The rows are grouped in 3 ways, from coarse to fine. Each group lies inside one group of the grouping before and may be the whole of it. The rows also spread widely along 12 directions, which tell nothing about the answers.
In the rows, 128 means zero.
Some rows, each with its group in each grouping after it:
[103 130 115 133 140 111 191 130 113 145 160 192 135  80 116 143 164 153
 111 142 169 100 114 142 134  48 172  52 131] => Z_890 Z_512 Z_553
[110 157 159 121 143 101 138 149 121 141 148 178 152  80 155 108 159 169
 133 132 132 132 126 103  98 101 140 110 144] => Z_890 Z_512 Z_126
[111 155 113 118 159 130 139 135  84 153 117 105  93 157  79 138 138 185
 110 166 177 143 115 137 123  62 129 135 104] => Z_753 Z_348 Z_331
[124 148 112 128 102 132  90  86 126 175 115  92 116 112 155  65 115 144
 187  87 140 149 147  88 143 185 175 118 155] => Z_913 Z_975 Z_691
[156 107 125 118 130 164  95  93 144 146 109 112 126  99 143  82 115 104
 196  62 117 168 123 152 148 154 152 118 166] => Z_913 Z_447 Z_978
[156 189 111 102  99  93  75 124 133 148 111 155  89 102  78 100 128 189
 201 109 154 162 157 139 148 117 207  91 147] => Z_913 Z_34 Z_581
[ 60 105 169 103 186 106 166 161 129  78 173 159 167  85 143 132 118  81
 121 126 116  94 128  96  90 108 118 111 148] => Z_890 Z_152 Z_552
[ 90 140  99 106 122 105  67 103 113 178 118 112  87 109 131 105  92 129
 137 156 124 113 109  78 117 163 198 135 103] => Z_913 Z_34 Z_491
[ 77 123 112 101 131 126 103  70 118 147 118 109 119 112 165  77 128 117
 136 106 130 124 121  82 126 190 136 120 102] => Z_873 Z_333 Z_352
[ 91 114 128 124 135 148 170  82 128 174 146  97 145  82 161 121 129 121
 122 121 125 128  85 123 135  91 174  96 105] => Z_890 Z_15 Z_805
[ 80 156 168  85 166 113 127 122 147  96 147 142 117 120 129 149 140 136
 124 115  95 148 115 117  85  93 148 143  77] => Z_873 Z_333 Z_627
[ 88 157  82 121  89 117 160  81 117 113 140 129 165 136 185 105 143 156
  98  68 145  90 131 112 159 160 111 102 103] => Z_913 Z_447 Z_761
[119 151 125  84 141  93  83 148  96 111 157 146 139 106 129 115 157 156
 140  83 138 120 148 128 135 131  83  94 143] => Z_753 Z_348 Z_350
[119 138  90 125  94 107 104 128  86 162 178 143 126 104 147 133 161 143
 133  81 149  96 132 126 149 132 151  62 152] => Z_753 Z_348 Z_92
[116 109 112 111 157 140 141  67 177 119 101 187  96 109 106 118 138 125
 121 119 141 155  95 158 124 126 152 126  66] => Z_913 Z_975 Z_310
[ 93 140 134  98 147 142 129  88 150  81 100 129 126 135 133  95 112 107
 151  95 121 149 133 121 123 169 120 152 108] => Z_873 Z_549 Z_632
[120 139 126 132 123 144 139 113 114 133 100 113 151 117 148  69 116 146
 162 114 161 146 144 112 132 159 119 132 167] => Z_753 Z_190 Z_485
[104 139 111 106  98 149 148  73 126 105 145 118 170 129 201 105 156 115
 127  33 118 118 117 136 155 168  95 103 121] => Z_873 Z_333 Z_162
[ 92 107 116 128 157 137 158 125 102  89 164 151 104 157 110 148 146 109
 111  92 158 107 138 130 134 128 110 111 119] => Z_913 Z_34 Z_657
[130 168  95 113 104 129 114  96 133 114 125 152  80 168 102 151 139 158
 122  90 142 142 122 163 144 129 153 132  81] => Z_913 Z_34 Z_491
[127 149 135 101 144 143 139  95 128 151 112  96 129 114 130 108 127 169
 151 112 128 167 100 142 140  89 152 125 107] => Z_913 Z_34 Z_581
[137 154  97 123 109 110  99 130  95 113 148 177 112 149 121 116 184 169
 130  65 173 125 160 142 144 161  78 100 142] => Z_753 Z_348 Z_331
[ 66 109 133  98 170 127 191  61 142 109 128 122 155  81 137  70 139 125
 145  98 151 129 132 105 146 132 138  74 105] => Z_873 Z_549 Z_632
[ 69 152 117 118 112  81 123 126 145 113 157 226 141  84 175 140 148 127
  78 138 112  78 111  92  86 149 155 118  92] => Z_890 Z_512 Z_553
[125 163 121 125 123 174 127  97 136 126 104  78  84 196 116 156 104 141
 130 104 122 170 106 152 123 110 155 190  86] => Z_913 Z_975 Z_691
[ 46  93  90  84 166 108 159  64 102 112 162 116 127 115 134 115 139 120
  81 101 153  80 116 103 159 139 102  72  60] => Z_913 Z_34 Z_657
[107 102  80 169  93 174 147  96 145 125 128 152  97 144 130 152 102  56
 122 114 142 110 110 144 118 162 196 137 134] => Z_753 Z_348 Z_331
[ 93 143 120 126 146 124 150 129  87 103 179 109  75 183  78 167 139 141
 132  88 170 116 162 127 141 102 149 105 115] => Z_913 Z_34 Z_491
[121 147 112 103 142 133 155 139 109 143 111 122 137 111 106 140 107 145
 126 161 146 123  87 161 137  42 148 108 135] => Z_890 Z_152 Z_552
[125 114 103  90 162 111 104  79 124 176 132 163 110  84 131 107 173 164
 113 108 140 135  86 142 151 110 119  80  81] => Z_913 Z_975 Z_691
[116 167 118  96 126  86 124 119 135  95 137 200 157  98 139  97 179 186
 120  87 149 132 142 135 125 139  85  99 114] => Z_753 Z_348 Z_331
[ 87 137  80 104 131 119 125 115  99 140  97 131 120 115 119 109  90 120
 112 181 158  86 110 114 135 127 140 120 121] => Z_890 Z_512 Z_553
[117 138  96  84 155  85  77 118  78 166 134 134 108 108 116  89 155 178
 136 116 168 111 134 105 160 133  92  76 125] => Z_913 Z_975 Z_691
[ 65 109 120 109 151 125 179  95 158  79 149 147 141  96 111 130 107  89
 119 114 140 111 131 128 116 121 165  96 102] => Z_753 Z_348 Z_92
[111 146 105 115 125 154 182 113 107  99 124  81 136 150 103 128  97 133
 149 102 159 125 135 149 163  88 144 107 143] => Z_913 Z_34 Z_657

New rows, each followed by its group in each grouping:
[144 109 108 117 147 120 134 137  87 167 157 190 125  97 128 137 193 149
 110 105 161 112  95 165 152  78  97  60 142] => Z_890 Z_152 Z_552
[123 145 109 114 150 138 140 133 104  90 126 155  77 175  59 165 142 129
 136 111 167 131 136 173 146  82 129 112 120] => Z_873 Z_549 Z_632
[118 201 121 123  87 118  77 150  98 124 143  82  92 183 122 147 105 155
 164  87 128 129 164 101 127 141 165 154 151] => Z_913 Z_975 Z_691
[115 172 122 104 130  99 131 126 128  75 151 167 120 152 110 135 160 169
 131  66 152 127 161 140 142 123 102 106 114] => Z_913 Z_975 Z_691
[ 97 101  74 119 147 122 121 102  93 166 105 123  81 115  86  98  97 116
 140 172 186 100 120 110 151 130 177  91 127] => Z_913 Z_34 Z_581
[ 71 174 108 134  77 113 158 148  91  99 163  96 165 153 166 126 101 120
 130  91 147  68 163  82 136 150 140 114 173] => Z_890 Z_152 Z_552
[115 117  95  92 132 108 112  93 138 145 123 167 118  72 111 108 128 113
 141 120 142 117 107 150 148 120 160  71 119] => Z_890 Z_152 Z_552
[136 133 159 116 145 125  91 136  98 171 161 115 141  97 177  98 165 160
 164  71 116 149 123 101 127 131 115 114 162] => Z_913 Z_975 Z_310
[ 81 170 103 107 126 116 109 120 107 104 139 100  64 190  80 172  95 134
 113 132 141 115 136 120 123 117 173 154  75] => Z_913 Z_34 Z_491
[110 121 137 146 147 155 149 112 151 133 108 160 109 126 123 114 129 127
 128 145 144 161 113 120  84 136 165 162 112] => Z_753 Z_348 Z_92
[ 96 155 120 148 133 140 150 134 101 121 130  98  89 189 102 141 108 142
 136 129 168 124 153  99 119 119 159 151 135] => Z_913 Z_975 Z_691
[ 68 155 162 132 137  98 130 123 109 123 190 146 131 133 170 133 184 173
  97  84 129 124 150  74  92 151 119 132  93] => Z_753 Z_190 Z_485
[120 132  74  99 111 133  71  80 120 130 119 113  80 150 111 123 109 106
 144  79 139 122 128 143 163 173 135 117 108] => Z_913 Z_975 Z_691
[113 158  96 142 107 133 194 125 113 103 142 167 153 160 153 142 162 168
  92  93 168  98 122 139 148 102 103 108 124] => Z_913 Z_975 Z_691
[112 116  82 135 101 140 101 112  95 135 156 123  70 135  92 147 106  69
 163  93 159  96 153 142 157 147 190  81 162] => Z_890 Z_512 Z_553
[ 88 128 127 106 175  73 101 138 123 108 122 208 115 106 119  74 147 152
 127 143 165 111 157  65 101 179  96 119 126] => Z_913 Z_975 Z_691
[101  94  84 136 154 158 160 115 143  80  94 183  96 149  79 135  99  70
 108 158 171 115 117 158 111 141 131 146 116] => Z_753 Z_348 Z_331
[111 149 116  86 162 118  97  83 135 116 109 131  78 145  73 107 149 169
 129 109 158 174 135 149 124 135 110 139  62] => Z_753 Z_348 Z_331
[121 190 132  98 101 113 109 144 104 123 146 115 150 137 156 137 139 165
 133  83 115 126 124 136 133 108 116 129 136] => Z_890 Z_152 Z_552
[103 149  90  97  97  98  59 120  68 165 170 104 110 104 147 123 130 123
 147  86 133  84 141 107 160 155 145  73 149] => Z_890 Z_512 Z_553
[119 104 115 109 180 130 158 104 109 106 126 195 122 130 114  97 193 154
  97 100 187 134 126 152 147 131  29  95  98] => Z_890 Z_15 Z_805
[144 153  54 113  99 134 138  88  95 155  94 126 103 144  92 109 132 178
 137 121 193 123 117 169 192 102 143  81 121] => Z_913 Z_34 Z_581
[108 110 151 138 157 125 146  90 169 155 121 195 110  72 129  85 158 137
 141 137 146 163 118 106  95 137 177 115 106] => Z_890 Z_15 Z_805
[113 107  99 123 140 166 170  57 137 117 129 113 114 148 124 122 140 117
 126  65 156 141 118 159 165 132 121 105  96] => Z_913 Z_975 Z_691
[153 142 133 104 154 123  56 109 114 198  87 139 116 105 162  60 161 199
 146 124 126 174  97 108 116 151 102 155 115] => Z_913 Z_447 Z_978
[116 111  90 111 133 138 114  74 126 171  97 144 108 101 130  93 130 125
 121 136 150 133  92 137 145 144 132 111  97] => Z_890 Z_15 Z_805
[ 85 128 150 100 155 123 119  82  97 134 176  57 137 128 169  85 157 152
 151  27 127 140 158  84 148 166  98 104 115] => Z_913 Z_447 Z_761
[103 154 136 111 153 137 188 120 119  87 150 128 132 158 114 153 147 165
 108  96 147 135 121 153 137  73 113 123  94] => Z_913 Z_34 Z_491
[ 85 158 133 114 142  94 144 130 143  96 152 178 117 124 115 154 138 153
 107 122 129 118 133 119 102  95 167 122  88] => Z_913 Z_447 Z_761
[137 144 139 117 134 137  76 121 120 139 139 111  83 133  96 114 135 136
 186  81 140 176 158 134 119 148 158 131 145] => Z_753 Z_348 Z_92
[ 70 159 158 115 126 123  99 116  98 140 183  47 103 156 151 136 121 124
 146  70 108 133 151  74 109 153 158 147 118] => Z_890 Z_152 Z_552
[107 120 153 133 145 163 166  86 143 158 176  78 101 123 125 171 137 127
 144  77 109 162 100 146 128  57 216 110  94] => Z_913 Z_975 Z_310
[112 121 144 138 162 147 157  94 139 149 131 144 119 129 148 117 165 162
 110 108 133 159 101 122 109 108 141 141  85] => Z_913 Z_447 Z_978
[ 73  88 124 126 186 125 175 146  88 135 175 133 124 110 119 164 129 106
  98 151 151  77  99 111 123  58 145  86 129] => Z_913 Z_975 Z_310
[ 57 137 152  91 163 127 140 115 111  96 167  58 153 144 169 144 110 120
 101  85  90 111 116  98 115 114 109 151  87] => Z_913 Z_447 Z_978
[105 118 144 139 158 140 153 101 124 144 169 121  92 134 111 138 158 141
 144  85 150 147 134 119 126 101 171 103 112] => Z_913 Z_975 Z_310
[ 97 148 127 125 114  99 110 161  99 134 189 139 135  99 144 154 139 127
 134 101 122  96 137 107 113 110 167  93 161] => Z_753 Z_348 Z_331
[109 127 124 109 141 133 108 115 150 145 113 106 101  92 101 125  68  94
 177 145 116 139 115 122 119 107 225 123 141] => Z_913 Z_975 Z_691
[124 187  84 107  98 126 146 117 101 114 110 121 143 156 122 123 143 195
 111 107 170 125 128 157 156  99 101 119 112] => Z_753 Z_348 Z_350
[ 80 157 101  94 144 130 165  94 134 113  76  92 149 131 128  94  76 150
 115 165 148 119 106 111 135 111 132 146  94] => Z_913 Z_975 Z_691
[103 133 151  92 188 108 111 142  82 151 133 135 135 101 141  95 162 167
 133 135 136 130 113  95 121 103  90 110 131] => Z_873 Z_549 Z_632
[150 145 101 125 120 130  97 149  67 156 161 145 102 151 121 154 182 169
 119  85 161 125 123 161 147 103  98  97 142] => Z_753 Z_348 Z_92
[ 87  92 138 104 200 146 134  93 103 150 133  90  95 131 114 111 126 125
 123 132 144 144 103 111 124 120 120 136  90] => Z_913 Z_34 Z_491
[115 143 150 107 152 106  91 107  92 183 158 102 112  96 132  94 174 192
 157  92 149 160 141 103 132 122 135  91 122] => Z_753 Z_190 Z_485
[111 197  85 151  77  98 123 108 121 112 127 168  83 185 106 114 154 200
 129  90 187 120 186 100 133 168 165 126 109] => Z_913 Z_447 Z_978
[ 84 145 156 116 148 113 135 132  96 116 157 112 170 120 175  75 160 166
 135  80 146 130 159  73 110 170  74 125 147] => Z_753 Z_348 Z_92
[104 154  65 121 117 113 143  87 131 104  93 181  89 155  70 101 138 168
 112 137 210 125 152 139 141 154 133 110  86] => Z_753 Z_348 Z_92
[111 134 179 107 175 106 130 143 152 132 158 172 136  70 139 131 149 151
 143 122 102 151 107 114  88  75 167 117 120] => Z_913 Z_975 Z_310
[ 83 113 143 108 154 127 119 137 115 108 158 136 141  97 158 126 116  78
 130 109 108 103 122 107 108 144 121 123 146] => Z_890 Z_512 Z_553
[106 113 111 128 132 140 161 127  97 142 176 119 142 118 159 160 141 113
 113  85 129  93 102 136 149  84 139  80 142] => Z_913 Z_975 Z_691
[ 67 136 148  62 194 105 147  90 115 136 139  65 134  91 110 105 118 167
 133 133 130 141 110 109 138  68 144  97  75] => Z_913 Z_34 Z_581
[113 151 160 130 124 115  91 129  97 193 185 123 118 114 185 129 186 165
 129  80 107 140 113  88 103 133 145 123 125] => Z_890 Z_152 Z_552
[ 99 162 118 131 131 158 187 100 109 121  99  61 115 179  99 108  97 167
 145 133 178 149 141 117 143 101 156 147 115] => Z_913 Z_34 Z_581
[135 148 105  68 145  91  65  83 109 165 155 125  90 102 104 123 176 189
 141  64 133 145 123 158 170  97 136  62  80] => Z_913 Z_447 Z_978
[ 58 143 147  87 152 126  99  85 146 114 122  88  91 131 124 116  93 103
 143 126 103 148 126  85  93 154 181 160  74] => Z_873 Z_333 Z_352
[140 178 131  95 142 124 111 109 107 112 112 119 109 167 108  95 164 208
 151  75 162 175 151 142 148 132  78 137 107] => Z_913 Z_34 Z_581
[141 142 154 134 131 126 106 171  96 135 181 151 109 132 127 154 165 130
 158  74 131 136 143 136 118 106 135 108 177] => Z_890 Z_152 Z_552
[ 75 125 159 134 147 125 130 113 111 158 165  76 129  99 150  89 128 132
 164 105 135 141 154  59 101 150 176 119 149] => Z_753 Z_348 Z_331
[ 65 106 125 118 157 140 153  94 125 110 152 105 120 129 127 129 122  99
 112 108 137 122 125 113 112 137 139 127  97] => Z_753 Z_348 Z_331
[ 68 151 131 147 111 113 143 143  68 146 185  79 136 138 158 135 129 145
 130 107 153  91 159  67 122 129 160 107 159] => Z_753 Z_190 Z_485
[133 149 142  81 137 119  50 121 105 156 129 101 126 111 161  88 139 142
 161  77 107 153 122 118 129 163  91 137 139] => Z_890 Z_152 Z_552
[151 148 110 125 117 132  81 123 121 173  95 140 103 117 130  94 119 149
 167 129 140 148 118 121 130 143 158 135 155] => Z_913 Z_975 Z_691
[120 101  77 108 140 133 100  91 111 181  77 162 121  96 152  72 130 123
 106 162 155 113  72 124 138 166  99 125 112] => Z_890 Z_152 Z_552
[ 56 155 150 140 120 108 153 139 108 140 176 101 158 110 178 118 128 144
 123 121 127 106 143  51  88 136 176 127 137] => Z_753 Z_348 Z_92
[ 70 126 161 108 174 108 136 117 150 104 148 163 122 113 144 127 136 130
 105 131 109 132 114  88  80 135 144 152  76] => Z_913 Z_34 Z_581
[127 116  79 106 131 155 123  75 144 106  78 170 100 134 100 106 112 100
 123 126 157 133 108 178 149 155 112 130 100] => Z_890 Z_512 Z_126
[136 103 100 105 147 178 138  83 126 154  89  80 124 105 106 102  94 105
 158 126 146 157  92 175 156  98 151 113 132] => Z_753 Z_348 Z_350
[116 135 123  80 136 127  83  91 151  94  98 127 154 109 168  71 105 115
 150  72 100 144 126 123 132 196  86 152 117] => Z_913 Z_447 Z_761
[ 93 147 102 100 147  97 119 128  84 155 147 150 122 122 133 135 171 187
  72 143 156 105 100 121 123  96  99 105  78] => Z_753 Z_348 Z_92
[ 60 147 134 123 137  90 135 167 101  83 175 179 126 138 144 151 142 113
 106 127 137  73 152  76  88 136 133 119 140] => Z_873 Z_333 Z_162
[ 59 124 156  97 180 127 163  71 141 143 137 118 142  94 162 107 145 146
  87 136 114 138  86 100 101 109 129 133  49] => Z_890 Z_512 Z_126
[126 158 114  92  95 142  90  87 126 145 120  53 145  97 144  84  93 128
 195  67 117 155 137 134 154 156 167 109 155] => Z_753 Z_348 Z_92
[150 158  70  94  97 149 104  69 134 167  88 107 108 113 103 122 117 156
 143 113 142 158  88 195 167  95 171 106  97] => Z_753 Z_348 Z_331
[117 138  98 117  88 117  73 130 129 137 150 125 104 105 131 145  84  77
 172  93 107 100 132 122 138 149 210 103 166] => Z_913 Z_975 Z_691
[127 147  82 110  92 112  79  78 124 160 137 146  98 109 125 108 155 154
 142  79 149 135 131 140 149 164 163  87 105] => Z_753 Z_348 Z_92
[ 69 138 142 139 146 164 171 132  96  91 129  71 121 188 135 124  99  98
 139 120 150 121 150  89 106 140 127 166 150] => Z_873 Z_333 Z_162
[100 154 131 102 125 130  96 130 121 114 133 111 151 136 186 138 109 122
 110  96  80 117  99 115 111 139 112 172 112] => Z_913 Z_447 Z_761
[126 138 106 141  91 128 150  71 155 136 140 203 130 116 167 106 190 151
 116  57 150 137 120 142 136 171 135 101 103] => Z_890 Z_152 Z_552
[ 98 139 114 111 152 121 146 120 102 138 117 127 124 133 125 115 129 165
 112 152 156 119 110 111 129 104 124 126 106] => Z_913 Z_34 Z_581
[141 159 124  79 146 129 107 102 117 123 121 129 121 133 124 120 161 185
 132  79 129 164 109 166 151 104  86 123  88] => Z_913 Z_34 Z_657
[114 139 130 121 146 111  78 106 151 122 115 187  79 126 104  98 151 144
 139 118 146 165 148 110  87 184 140 155  98] => Z_753 Z_348 Z_331
[150 100  95 117 128 160 143  70 120 158 126 177 121 107 153 117 195 134
 123  69 148 145  82 184 164 117 107  73 111] => Z_873 Z_333 Z_352
[ 94 140 184 111 166 123 118 130 132  92 171 151 117 131 147 139 165 123
 142  67  98 151 138 108  93 135 125 140 115] => Z_873 Z_549 Z_632
[ 92 144 126 134 120 141  97 146 112 122 118 132 111 149 154 133  88  88
 123 151 115 108 121  92  86 170 144 187 139] => Z_890 Z_512 Z_553
[135 180 119  99  98 118  68 109 147 114 122 149 121 140 158 122 137 154
 139  67 101 148 125 135 126 167 120 155 108] => Z_913 Z_975 Z_691
[106 133 130  78 164 119 138  75 144 154 118 123 131  77 125 110 137 169
 126 130 120 155  79 144 137  75 162  99  62] => Z_913 Z_34 Z_581
[ 92  63 104 128 182 161 203 104 108 115 138 142 148 117 138 122 136  92
  98 119 168  92  93 139 151 101  86  87 127] => Z_913 Z_975 Z_310
[120 174  90 120 101 130 132 147 126  94  79 170 127 142 110 131  88 121
 140 159 144 105 120 143 128 116 160 143 151] => Z_873 Z_549 Z_632
[ 85 135 109 103 151 114 128  50 133 149 116 117 105 115 111  68 157 178
 127 108 172 157 138 104 131 160 132 109  63] => Z_753 Z_348 Z_331
[ 98 119 124  98 186 145 151 104 103 107 107  98 124 147  96  94 133 149
 123 123 174 151 130 135 130 120  66 136 106] => Z_753 Z_348 Z_331
[151 126 114 144 116 141 119 159 118 142 119 188 114 117 122 132 127 104
 150 134 145 124 114 150 117 120 153 124 183] => Z_890 Z_152 Z_552
[ 87 152 145  93 184 100 130 145 104 105 120 165 127 122 116 107 146 169
 101 161 155 125 128 105 100 110  72 144 101] => Z_890 Z_512 Z_553
[ 88 142  93 130 120  93  70 144  78 181 135 127  98 127 150 117 114 145
 112 165 137  81 120  60 108 150 170 134 130] => Z_913 Z_447 Z_978
[117 163 123  98 108  91  66 107 124 179 140 154 117  69 160 105 155 158
 158 102 104 130 113 103 129 138 190  89 121] => Z_873 Z_549 Z_632
[106 183 108 126  88 114 113 171  94  92 163 122 132 159 128 168 116 132
 128  97 134  95 152 128 123 117 139 128 163] => Z_753 Z_348 Z_331
[124 139 116 113 126 123 104 120 100 183 163 131 123  97 150 149 169 160
 111 105 119 130  85 143 128  85 148  98 110] => Z_753 Z_348 Z_331
[115 145 140 149  97 135 118 128 136 148 166 126 126 100 154 132 130 116
 167  84 112 142 138 110 101 138 212 121 161] => Z_753 Z_348 Z_331
[ 83 136 110 116 149 162 153  76 118 152  79  79 108 149 129 104 100 134
 121 162 142 142  90 109 126 117 157 160  82] => Z_873 Z_549 Z_632
[ 78 116  87 130 128 136 170  77 110  85 176 117  79 182  90 161 135 103
 113  59 173 100 156 139 164 142 146  87  88] => Z_913 Z_34 Z_491
[130 159  98  97 108 116 100 105 132 157 106 133 105 101  99 117 110 143
 159 128 141 137 114 152 145 106 186 100 125] => Z_890 Z_152 Z_552
[ 88 145  96 122 125 107 130 137  79 149  99 148 141 121 156  75 128 156
 122 170 174  90 126  71 123 150 113 117 153] => Z_873 Z_333 Z_352
[115 167  96  99 118 137 106  93 129 106 107  99  84 176  91 141 101 142
 137 100 143 142 130 151 146 126 144 149  88] => Z_913 Z_975 Z_310
[ 88 131 126 115 132 115 145 142  93 116 192 133 140 118 141 182 146 124
 100  95 125  91 117 140 133  80 134  86 124] => Z_753 Z_190 Z_485
[ 61 149 136 120 139 117 182 118 121 113 141 117 175 113 166 107 129 157
 101 130 142 113 125  84 102 124 128 129 108] => Z_753 Z_348 Z_92
[138 116 127 100 158 160  94 123 118 146 114 100 110 116 110 133 107 107
 149 122 116 160  92 166 123  99 133 142 133] => Z_753 Z_348 Z_331
[140 124 113 109 156 151 110  58 131 129 118 122  70 162  94 103 166 156
 150  48 157 183 142 165 159 151 108 122  79] => Z_913 Z_447 Z_761
[124  82  99 120 134 138 158  93  98 151 173 132 146  73 145 102 159 110
 160  55 159 104 128 143 187 120 137  20 171] => Z_913 Z_34 Z_657
[ 51 168 139 104 144 103 125 149 121  95 125  79 127 143 122 118  54 118
 142 162 126 101 153  54  94 135 170 164 131] => Z_913 Z_975 Z_691
[ 92 139 147 100 162 105 117 143 135 112 151 137 113  93  89 135 111 125
 153 133 129 138 141 120  98  96 181 109 129] => Z_753 Z_348 Z_92
[ 84 125 144 129 141 123 189 138 130  82 161 180 168 102 160 123 151 110
 129 100 137 101 136 112 110 117 129  91 158] => Z_873 Z_333 Z_162
[116 151 103 105 137 158 123 130  80 137 115  65  92 167  87 163  88 119
 133 142 147 125 110 164 148  71 140 138 126] => Z_890 Z_512 Z_553
[ 87 120  93 143 123 140 181 117  63 157 197  93 124 149 136 174 166 140
  85  92 167  84 112 136 155  70 135  70 118] => Z_753 Z_348 Z_331
[ 69  90 119  96 170 126 130  93 106 149 158  90 131  87 137 111 124 104
 117 118 132 111 106 107 130 126 134  90 102] => Z_753 Z_348 Z_92
[ 85 129 172 115 179 140 187 117 133  77 182  94 102 149  76 164 132 124
 155  75 139 157 155 139 123  65 172 108 107] => Z_913 Z_34 Z_581
[132  98 147 103 212 139 144 140  97 156 135 141 117  95  88 128 164 156
 129 144 159 160  95 165 123  40 100  98 126] => Z_753 Z_348 Z_331
